Every row belongs to one group in each of 3 separate groupings. Each group adds its own fixed numbers to the row, and there is some noise. The rows also spread widely along 9 directions, which tell nothing about the answers.
Known rows, each followed by its group in each grouping:
[ -3 -20  22 -20 -13 -12  10  17   9 -27   4 -31  -9  15   9 -10  25 -18
 -11 -17 -15  15 -35 -29  31  -7  29  -3 -26   8  23   2 -17  28  10 -20
   7  11  -3  26  -2 -13 -11]  z_102 dalo vadet
[ 26  17 -51  35  11  50 -28  -6 -14  -4   1  25   4  -6  35  17 -11  -3
  -5 -32   7  -6   2 -14 -54  -1 -36  14  11 -23 -22  15  23 -39 -12 -15
 -24 -28   0 -22 -13  34  53]  z_810 visob kobi
[ -2   8 -29  17  64  36  38  -3  -4   2 -12   8 -22  35  39 -28 -40 -16
 -25 -18   0  -4   0 -47   4  -7 -35  18  -8 -29  -2  -9   4 -36  23   9
  -3  24  51 -19  -7 -18  14]  z_747 giko kobi
[ 47  -7 -52 -20 -11  39  61 -10   7 -17 -31  21 -51   7  78   8  -1 -14
 -41 -45   1   1 -23 -21  10 -30 -19 -27 -42 -11  -3 -19  19 -38   9  -4
  28  32  30   4   9 -15  29]  z_238 visob lam
[ 38 -22  29 -10  10   5 -12   5   7  -6  21   6  21 -11 -39  45 -18   5
 -10  21  18 -37  20  40 -68   4 -44 -11   4  -2 -47   7  43 -40 -20 -10
   2 -42 -60 -15  17  31  31]  z_238 giko Kobag
[-29 -35   0 -35  75 -21 -13 -17  27 -32 -39 -42 -36 -27   1 -46 -15 -20
   6  89  36 -18 -57  52 -12 -39   2   3  39  -9  19 -26 -10  26  -2  50
 -39 -15 -21 -13  19  -4   6]  z_747 dalo Kobag
[ -9 -31 -26  42 -15  44  20   3   7 -20 -33  -3 -23  24   2  23  44 -10
  18  15  23  -1 -28 -62 -15 -23 -20  11 -35 -32  -2  -7  -3 -19   5  18
 -22 -14  47  36  20 -15  36]  z_99 lutu vadet
[ 13   2 -16  57 -26  -4 -42 -14 -30 -34  11  57  43  -8  -1  21  30   7
  19 -37 -21 -17  20 -40  31  27  51 -17 -50  14  41  44  -8  38  -6 -35
 -23  -7  38  -2  -7 -38  -9]  z_751 lutu lam
[-10 -22 -14 -21  34   1  15   2  21 -14 -20 -37 -37 -20  -8  -5  -8   3
   0  55  32 -14 -33  29 -27 -40 -23  -1   6 -22 -18 -27  -2  -4  -3  36
 -14 -14 -22  -4  36  -2  10]  z_751 lutu lam
[ 22  -9 -36   0  -2 -10 -32 -31  -3 -42 -32  38 -34 -18  59 -14  23 -11
 -23   2 -25 -19 -22  27  15 -29  40 -11 -14  25  61   5   2  39 -15  32
 -26  -1  12  13  -7  -2   1]  z_810 giko Kobag
[ 12 -34  -7  15   7   8  32  -5  15 -17 -12   4  16  18  15  11  11 -30
  20 -13  29   7 -36 -68  35  -4  14 -22 -36 -13   3  -7   0 -14  17 -21
 -19  10  35  16   5 -53  29]  z_99 lutu kobi
[-32   1   5  -9 -41   3 -34  15 -12 -22  10 -24 -39  13  24 -25  36  10
 -34 -24 -52  11 -13  -7   9 -12  24  29 -10  14  50  34 -21  50   1 -19
   7  13   6  26 -12  29 -18]  z_102 visob Kobag
[ -5 -54  20   5  22  34  65  17  28 -24 -26 -46 -31  28  -3  15  29 -19
   4  41  12   8 -54 -47   9 -25   1   4 -37 -32  -5  -1 -11 -12  21  17
  18   6  35  52  42 -50  12]  z_238 lutu lam
[ 44 -34  50  -9  30   6   8  18  17   4  59 -11  32  19  -9  17 -42   3
 -35 -32 -41  -9  23  -3 -17  17  -8  -5  -8   4 -35  41  12 -21   6 -37
  56 -12 -39   1  10   7  -6]  z_751 giko lam
[ 11 -30  14  31 -21  14 -19   1  -4 -33   9  13  15   4  -4  23  42  -4
   2  -2 -31 -13  -7 -18   8  15  33   5 -40   2  25  49  -5  25  -7 -17
   5 -17  12  26  10 -18   4]  z_238 lutu lam
[  9 -15  59  -7 -28 -35 -25  28  -5 -15  57 -17  58  14 -48  12  13  -8
  15 -34 -10   8   3 -34  32  35  36 -14 -27  24   6  32   3  26   7 -76
  -1   2 -14  14  -9 -10 -18]  z_102 giko Kobag
[-44 -50  37   9 -14   2  12  -4  19 -54 -35 -33 -50  10   6 -17  72 -10
 -21  54 -54  -8 -61 -14  41 -26  75  25 -37  12  88  23 -41  74   8  41
  11   5  33  73  25 -67 -28]  z_238 visob kobi
[ 29 -20  45 -15  13 -34  -6   9  14  -7  33   0  46  -4 -52  23  -6  -5
  23  -1  12 -29  16   1  27  22   7 -20 -33   7 -20   6  22 -14   0 -40
   8  -4 -33  -5  -1 -21  -9]  z_747 lutu lam
[ 12 -20  -1 -45 -32  19  12  28  16   4  20 -52 -26  13   0   7  -3  -4
  -3 -24  41  22 -29  -7 -32 -32 -62   2  11 -15 -51 -14  23 -41   5 -47
   2   4 -29  12   9  52  49]  z_99 visob Kobag
[ 55 -19 -29  22 -12  30 -96 -14 -23 -27  45  45  55 -21  35  -4  -3  -9
  -1 -71 -27   9   7  10 -52  31  13  -6  21  15  -1  76  15  12 -26 -57
 -18 -56 -29 -25 -25  71  51]  z_751 giko vadet
[  1  12   4  -3 -37 -16 -37  14 -11 -14  29 -10  -4 -11 -22   9   4  20
  -9 -12  -2 -22   6  29 -16  -5 -29  12  -5  10  -5   4   8  12 -17 -21
 -14 -14 -42 -12   2  35   9]  z_99 dalo lam
[  4  22 -17   7  25   5   0   9  -5  -1  11  -2  -5   5  15 -14 -30  -2
 -17 -20  -5  -2  -3 -17  -2   2 -14   4  -3 -16  -2  -3   2  -4   9 -15
  -4   3   7 -24  -4   3  -5]  z_102 giko lam
[  7  16   1  -2 -17  -8  -3  20  -7 -12  13 -21 -22   6  -6   4  11  11
  -7 -10  -6  -6  -4   7   9 -17 -11  18 -17   1   8  -7   5  10   0  -9
  -3   8 -10  10   9  10  -5]  z_810 giko lam
[ -4  23 -11  58 -13  11  -2   0 -24 -12  -8  36  -6  -1 -41  40  11  38
  -8  15 -12 -53  45  -9 -29   1 -20   9 -41  -9   4  -3   8   0  -9  27
  -8 -16  21  -7  19 -26 -12]  z_751 giko lam
[ 32 -30   3 -24 -18   8   4  -6  12 -21  11   5  -8   4  35   2   9  -6
 -32 -45 -31   1  -9  -2   5 -12  18 -18 -26  17   9  21   3  -2  -2 -23
  35   2 -16  16  -3   5   4]  z_751 visob vadet
[ 37 -21  50  14   5 -12  29   3  16 -19  11   9  22  20 -13  46   9  -9
 -14  -7 -26 -31  18 -25  31   2  19 -14 -55  13   1   1  10 -14   2  -3
  33   2 -14  29   5 -45 -20]  z_810 dalo vadet

New rows. What belongs after each?
[  3  -1  11   9 -48   8   9  11 -14 -14  -6   5 -31   8 -27  46  42  21
 -28   8 -22 -43  25  19 -26 -14 -32  16 -50   3  -2  -1  11 -16 -19  21
  15 -13 -24  20  15  13  -1]  z_238 lutu vadet
[-13  -3  12 -27  10 -35  -8  -3  -6 -26  -4 -20 -23 -15  -9 -22   4  -4
 -17  22   0 -14 -30  36  12 -13   9   6  -1  16  36 -15  -8  34  -3  12
 -19   4 -27  -8  10 -14  -8]  z_238 giko kobi
[-34  20  31   3  65 -17  59  29   6  32  15 -39   2  43 -37  10 -54   1
  -8  20  23 -11  26 -51  17   2 -46   8 -19 -35 -35 -36  -3 -42  35 -12
   6  37  13 -26   9 -36 -35]  z_102 lutu Kobag
[  8 -19 -31  26  18  45  13   2  11 -14 -35 -13 -29   5   7  27  23 -13
  16  36  31  -6 -25 -17 -47 -36 -36  15 -10 -39 -25 -15  11 -36  -3  35
 -26 -29   7  21  20  14  42]  z_810 lutu vadet
[ -2  -6   0  33   8  16  29  11  -1 -15   3 -10  17  34   2   6   0 -20
  16 -25  21  13 -14 -79  24   5 -16  -1 -27 -22  -3  -6  -7 -12  23 -31
 -12  13  40   8   0 -32  16]  z_99 dalo vadet
[ -4 -18  16 -19 -46 -10 -71  30 -16 -25  65 -43  25  -5 -13 -26  33   2
  17 -54 -14  41 -28   4   8   8  25  23   6  18  12  62 -21  54  -9 -84
 -12 -14 -33  13  -3  55  10]  z_751 lutu lam
[ -8 -34   6 -30  88  39  35   4  47   7 -14 -50 -54  19  54 -33 -51 -21
 -60  43 -31   2 -34  11 -47 -36 -31  19  35 -35 -26   1  -4 -34  14  45
  48 -19 -29   1  13  26   2]  z_102 visob vadet
[  4 -14  14  22 -66  -9 -73  22  -9 -42  14 -29  29 -37 -83  38  73   9
  72  29  43  -1 -36  18 -34  -2  15  10  -5   1   3  10  15  42 -26 -32
 -60 -56 -34  36  23  26  37]  z_810 giko lam
[-21  11  11  21  12   6  26  32 -14   3  35 -30  14  38 -19  -6  -9   5
   7 -36  -1  20   7 -65  37   9 -13  20 -35 -18  -8  15 -23   0  31 -52
   7  34  34   2  10 -29 -23]  z_751 lutu lam
[ 31 -28   0 -31  -3   6   4  -6  20 -17   4  -4 -31   5  50  -9  -7 -11
 -51 -23 -28 -13 -16  23 -13 -28 -16  -3  -7  14   2   4   8  -9 -10  12
  26  -8 -36   7  -2  31  16]  z_99 dalo vadet
[-24 -22  11 -25 -36 -21   1  15  -1 -31  -9 -40 -33   1 -28 -10  43   7
   7  15  20   9 -36   1  14 -32  11   1 -16   9  29 -15 -16  42   3  -4
 -25  13   4  32  25 -12  -4]  z_751 giko Kobag
[ 10  -7 -18  15  28   7  16 -17   1 -16 -24  28 -37  19  59  -1   2  -9
 -37   0 -41 -24   7 -13  28 -29  15   4 -33   2  35  10  -3   4   2  34
   7  21  32  15  -5 -24 -18]  z_810 lutu Kobag
[  2   4 -22  -8  -8   1 -33   1  -9 -10  17  -6 -15  -5  17 -19 -10   0
 -19 -21   4  -3 -18  19 -29 -12 -31  17  19   3   3   3   5   4 -10  -9
 -27 -15 -25 -16  -5  44  36]  z_99 giko kobi
[-39  45  -9  26  53  16  -2  22 -22  21  18 -18 -14  23  -7 -23 -50  10
 -35  -2 -15 -12  23 -16 -39   9 -57  47  22 -31 -13  -1  -9 -16  12   4
 -13  -1   0 -44  -7  25  -7]  z_102 giko kobi
[ -6  29 -28 -26 -52 -43 -47 -12 -37 -32   2  21 -40 -18  26 -35  27  21
 -44 -45 -42 -17   7  48  34 -18  21   6 -23  44  70   0 -20  66 -17   2
 -13  21 -22 -16 -16  23 -32]  z_751 giko vadet
[ 12  31 -44  12 -25  -2 -37 -19 -22 -19  -5  47 -25 -32  16  13  -3  34
 -37 -15 -25 -49  36  48 -31 -10 -12  -4 -17  12  14  -1  16   6 -26  15
  -3 -11 -23 -35  -3  18  -6]  z_751 visob lam
[  6   8  11   5  -7  -6  -1   2 -11  -7   5  14  -7   1 -35  15   4  14
 -16   2  -2 -47  27  13 -14  -1 -25   7 -24   5   0 -13  22 -11 -10   8
  -7  -7 -16 -11  -2  -1   4]  z_747 giko kobi
[ -9   7  24  23  24   8 -41  21  -6 -14  39 -33   6   3 -14  -6 -12  11
 -10   9 -33  -9   5  19 -25  -1 -14  44  18  -8  -3  39  -7  19  -7  -7
   1 -27 -34   0   5  36  -6]  z_810 dalo lam
[-28  32  -7 -14  15 -11 -18  28  -6  14  13 -48 -22 -18 -50   6 -23  25
   4  39  40 -17   3  41 -57 -18 -70  26  21 -31 -44 -31  11 -23 -12   5
 -27 -25 -56 -38  15  51   4]  z_102 lutu lam
[  3  56 -64 -22 -28   4   9  14 -30   2   0   2 -53   7  51 -33 -12   8
 -39 -74   2  16  -6 -11  11 -21 -38  12 -15  -5  11 -24   0   0   7 -26
 -14  42  17 -31 -17  37   0]  z_102 giko lam
[ 68 -42  14 -33  -6 -19 -59 -10  12 -28  51  18  83 -31   4   6 -10 -28
  20 -57  13  16 -16  14   5  33  40 -50   2  27 -19  39  24   0 -11 -92
  -2 -29 -63 -20 -21  20  30]  z_751 visob vadet
[-10 -24  59 -29  37 -37 -20  10  13 -14  37 -41  14   4 -25 -19 -14 -11
 -19  26 -31 -10 -10  38  17   9  12  19   1  10  12  24 -16  23   1 -13
  17  -6 -62  -4   5   9 -33]  z_238 lutu vadet
[ 36 -23  -5 -13  14   2   8 -15  17 -17  -5  18   7  -8  26   8 -10 -10
 -20 -17  -9 -12  -4  -3   5  -5  13 -31 -23   7  -2   1  11 -12   0  -8
  17  -2 -17  -6   0 -18   2]  z_751 visob vadet
[-21  -9  41  -8 -65  -9 -42  36 -21 -15  58 -37   2  23  -4 -14  52   5
 -26 -60 -68  21  -8 -22  29  12  39  36 -25  28  39  66 -30  57  -2 -60
  18   0 -16  40 -18  31 -18]  z_102 lutu kobi
[-28 -57  16 -44 -41 -21  21   5  17 -52 -35 -52 -73   5  11 -30  74  -4
 -18  25 -12  15 -76   0  44 -60  58  -3 -29  26  66  -5 -35  74   9  28
  -3  25  19  72  32 -34 -17]  z_751 giko Kobag
[-27  -4  18  27  49  39  21  31   6   3  21 -43 -23  44  14 -26 -24   0
 -32   1 -45  13 -11 -49 -13   0 -14  45   2 -32  -2  32 -21   4  27   1
  28  -3  27  15  12   3 -14]  z_102 giko lam
[ -9 -19  34  17 -10 -10  56  18   8 -27  -8 -30  -7  41 -14  12  48 -22
  16  -5   0  16 -40 -84  76 -12  45   4 -59   3  42 -11 -20  27  34 -11
  -2  38  58  63  18 -85 -18]  z_810 giko kobi
[ -7  -7 -18  13  11  10 -30   9 -14 -15  22 -17  26   2  -1 -17  -1 -12
  21 -29  18  27 -19 -29  -5   8  -6  10   6 -13  -4  20 -13   7   8 -48
 -31 -11   2 -15  -3  21  20]  z_751 lutu vadet
[ 38   5 -16 -57 -35 -26 -30 -11 -10 -18  19  10  -6 -43  11   6  -4   2
 -34 -35   8 -22  -9  74 -19  -6 -16 -20   2  28  -5  -7  31  -9 -29 -33
  -5  -8 -82 -33 -13  42  24]  z_238 visob kobi
[-15  10  -9 -35  29 -17 -26  15  -2  -4  27 -50   2 -14 -11 -37 -34  -3
   8  -9  36  26 -26  23 -13  -6 -33  10  37 -13 -22 -13  -5  -3   6 -40
 -24   2 -44 -39   1  39   9]  z_751 visob vadet
[-36 -29  28 -26  58 -23  37   8  32 -25 -12 -55 -18  20  28 -54  -6 -41
  -9  20  -9  32 -78 -55  74  -9  62   0  -6  -9  51  -9 -41  43  43 -10
   5  39  34  24   7 -73 -32]  z_102 visob kobi
[  6  -1  -7  55   2  27   2 -13 -13 -17 -12  49 -21   8   4  31   4  32
 -46  10 -58 -61  47  -4 -31  -5   0  11 -38  -2  17  23   2   6  -9  47
  25 -21  20   7  16 -25 -19]  z_751 giko lam
[-24  11 -39   7  63   4  19 -13 -10 -15 -23  -4 -22   4  46 -42 -36 -13
 -19  -6  16   6 -29 -24  12 -19  -9   3   9 -14  23 -20 -23  10  18  12
 -30  24  33 -34   5 -32   4]  z_751 dalo kobi
[-19  13 -16 -35 -14 -10   4  21 -11  -7  10 -41 -22   3  -1 -23  -5   1
   3 -26  39  28 -23 -11  12 -22 -24   1   0  -9  -5 -22  -6   5  16 -47
 -21  35   2 -14   5  12   6]  z_751 visob Kobag
[  1   5 -27 -14 -19  20  14   4 -16  -7 -12  -4 -55  -2  17  10  13  10
 -41  -7  -4 -23  -3  25 -35 -30 -51  20 -12  -4  -6  -7  15 -24 -15  19
   0   0 -23  -7   9  31  24]  z_238 lutu kobi
[ 38 -46  39 -36  53 -16  29  -3  32 -16  16 -23  32  -6   0   8 -34 -35
  -5   7  26  -4 -39   7   5   4   4 -33   3   1 -27  -1  17 -26   6 -27
  10  -6 -47 -12  14 -28  24]  z_238 dalo kobi
[-16 -34  19 -18  58 -22 -17   5  15 -17  26 -43  29  -4   0 -37 -22 -25
  15  12  17  25 -46  -9  23   1  28   2  25  -5   8  19 -25  22  16 -31
 -20  -3 -19 -10   8 -16   2]  z_751 lutu kobi
[ 56 -22  16  -3 -14 -26 -48 -15   2 -21  28  48  50 -27  -2  30  -4  -7
 -18 -29 -29 -40  15  22 -17  30  41 -37 -14  34   8  32  31   7 -28 -27
   1 -41 -56 -15 -20   3  10]  z_102 giko kobi
[ 39   1 -21 -13  45   0  45  -7  18  -5 -18   7 -21   5  40   5 -33 -18
 -16   1  12 -14 -15  -5  14 -28 -16 -21 -20 -15 -11 -36  20 -30  10  21
   7  18   3  -7  12 -24   2]  z_810 giko lam
[  7 -14   1  23  16  15   0   0  -4 -20   7   9  -6  15  20  -8  -3   3
 -25 -16 -41  -7   1 -25   8   0  19   7 -21  -1  23  32 -14  22   9   0
  16   1  23  11  11 -23 -13]  z_751 giko lam
[-21   2  15 -29 -31 -14   8  33  -3 -10  11 -50 -32   9 -41  -6  33  12
  14   1  20   1 -14   1  22 -26 -24  24 -29  -5  -3 -14  -3   7   2 -21
  -6  20  -9  21  10   9  -5]  z_747 lutu lam
[-15  44 -24  37 -28 -31 -13  10 -45 -19   1  16  35  -2 -56  14  18  10
  45 -28  59  -2  17 -46  27  19  -6 -11 -38  -4  13 -34  -4  15  12 -46
 -65  19  33 -30   0 -37  -4]  z_751 giko vadet
[  8 -12  -1 -46  58  12  65  13  25   0 -13 -49 -61  17  30 -24 -43 -11
 -46  21   9  -2 -35  19 -10 -42 -50   9   6 -24 -22 -34   4 -32  20  29
  29  22 -14  -7  29   2   5]  z_238 giko lam
[ 50 -12 -36  -4  13  12 -44 -30  -1 -14  -5  57   7 -27  26  12  -8  -5
 -17 -13  -4 -48  25  45 -43  -1 -22 -17  -7   6 -15  11  40 -34 -36  12
  -7 -39 -44 -37 -23  47  33]  z_747 lutu vadet
[ 16  21   7 -24 -20 -22  21  17  -7   1   7 -14 -34   3  -9  17  -2  12
 -33 -13  -2 -27  12  26   1 -28 -35   8 -21  10  -6 -32  16 -16  -5   9
   4  16 -37   1   5  10  -6]  z_810 giko kobi
[-27   6  31   8  84   9  14  27   7  14  20 -59  -6  31 -22 -15 -57  -4
  -6  40   9   3  -1  -7 -25 -12 -52  43  32 -37 -31  -4  -2 -24  23   3
  -6  -1  -9 -11  19  16  -6]  z_810 giko Kobag
[-14  -5  19 -42  54 -19  26  11  15   1  18 -47 -20  21  24 -46 -45  -9
 -42 -13 -23  16 -15   4  33 -16  -6  12   7  -4   5  -9 -22   3  28 -11
  35  35 -21 -13   2  -7 -34]  z_751 visob vadet
[  4 -11   1   8  39  38  13  18  16   3   7 -33 -17  15   2   0 -27  -4
 -17  16  -6   0 -16 -16 -52 -10 -34  18  12 -33 -32   7   8 -27   7  10
  14 -27  -7   2  17  23  19]  z_102 giko lam
[ -4   2 -15 -17 -27   9  31  13  -1  -7 -18 -25 -70  14  27   5  31   2
 -34  -6 -11 -11 -17   4   6 -50 -22  23 -30   2  10 -21  -2  -7  -3  27
   3  21  -5  29  11  11   5]  z_810 lutu kobi
[-11  28 -16 -20 -36 -30  56   4 -17   1 -24  11 -61   5  -7  22  15  29
 -51 -12  -3 -46  30  11  26 -41 -29  -7 -60  13  15 -55   2 -11  -3  34
   9  45  -7  -8  10 -35 -33]  z_751 lutu kobi
[ 25  11 -35  62  25  48  -2  -3 -26 -15   7  41  22  22  34   8 -17  -8
  -9 -42 -17  -3  14 -59  -9  29 -10   8 -22 -24   5  34   9 -15  13 -29
  -5   0  58 -17  -4 -12  21]  z_238 giko lam
[ -5  26   8 -33  55 -29  48  13   0  21  15 -17  -2  21 -12 -16 -54  -9
 -12 -19  31 -15  15 -18  44  -1 -48  -3 -18 -14 -25 -43   9 -45  24 -24
  -1  47  -8 -45 -12 -26 -14]  z_747 lutu kobi
[ 28  16 -11   7  34 -17  42   3   3  -7 -13   6  17  11   0  14 -21 -24
  18 -13  42   0  -8 -42  38  -4 -12 -23 -32 -15  -8 -50  14 -27  22 -14
 -20  27  18 -13   0 -40   0]  z_810 giko vadet
[-13  24 -40 -24  18 -21 -10  -7 -16 -20 -18  -3 -31  -6  22 -55  -6 -11
  -7 -19  22   2 -27   6  31 -14  -6   8   1   2  38 -28  -6  21   8  -6
 -45  29  16 -29 -18  -3   6]  z_747 giko kobi
[-24   7  15  37  75  36  11  14  -4  18   6  -9 -13  35 -28  -2 -46  14
 -22  35  -8 -36  44 -14 -53   1 -70  43  12 -38 -32   4  13 -43   9  27
   5 -13  18 -20   6  13   2]  z_747 giko Kobag
[ 14  20 -56 -30 -84 -29 -52   1 -25 -21 -22  15 -12 -61 -39  37  48  13
  38   4  86 -20 -16  50 -47 -27 -31 -34 -10   8 -15 -47  39  -5 -42 -23
 -83 -24 -51 -28  -1  54  48]  z_102 lutu Kobag
[ 12  -9  -5   3   9  -2  -6  -4   8 -22  -7   9 -12  -4  24  -6   1  -5
 -23   1 -27 -15 -15  -9   6  -5  26  -5 -17   1  29   9  -1  25  -1  11
   4  -7   6   5   1 -16 -11]  z_102 giko lam
[ 26 -18  -3  -1  34  11  23  -2  16  -8  -4   1 -15  20  44   5  -8 -19
 -23 -11 -22  -6  -7 -15  17 -18  -2   3 -23  -8   1   4   3 -22   5  11
  18   8  -1  11  -2  -4  -2]  z_810 lutu vadet
[ -3   3  40  -6   3 -30 -37  29  -8  -5  71 -29  46  16 -15 -17 -13  -6
  -1 -44 -36  19   4 -22  38  38  28  12  -8  11   9  50 -16  30  11 -75
  14   6 -25  -6 -17  13 -32]  z_102 lutu lam
[ -9  -2 -30  17   2  50  -1  20 -16 -12  -3 -32 -12   9  -1  -8  12 -12
  13 -10  41  27 -44 -32 -50  -7 -45  30  15 -35 -16   3   1 -19   8 -23
 -37 -13  20  -3  17  28  62]  z_238 giko kobi
[ 29 -18 -42  49  20  17  -9 -33   5 -26 -26  64  15  -9  42  19   1 -13
   4  -1   2 -32  -5 -36  10   1  19 -28 -36 -11  19   6  10  -7  -3  12
 -20 -13  37  -6  -3 -43  19]  z_99 lutu lam
[-16   0  30 -24  10 -25  41  12  -1  -6   5 -18 -27  26  -7   0  -4   3
 -36   1 -12 -14   8  -4  41 -14 -10   7 -37   4  13 -12  -9  -1  18  -3
  15  45   2   5  10 -29 -36]  z_238 lutu Kobag
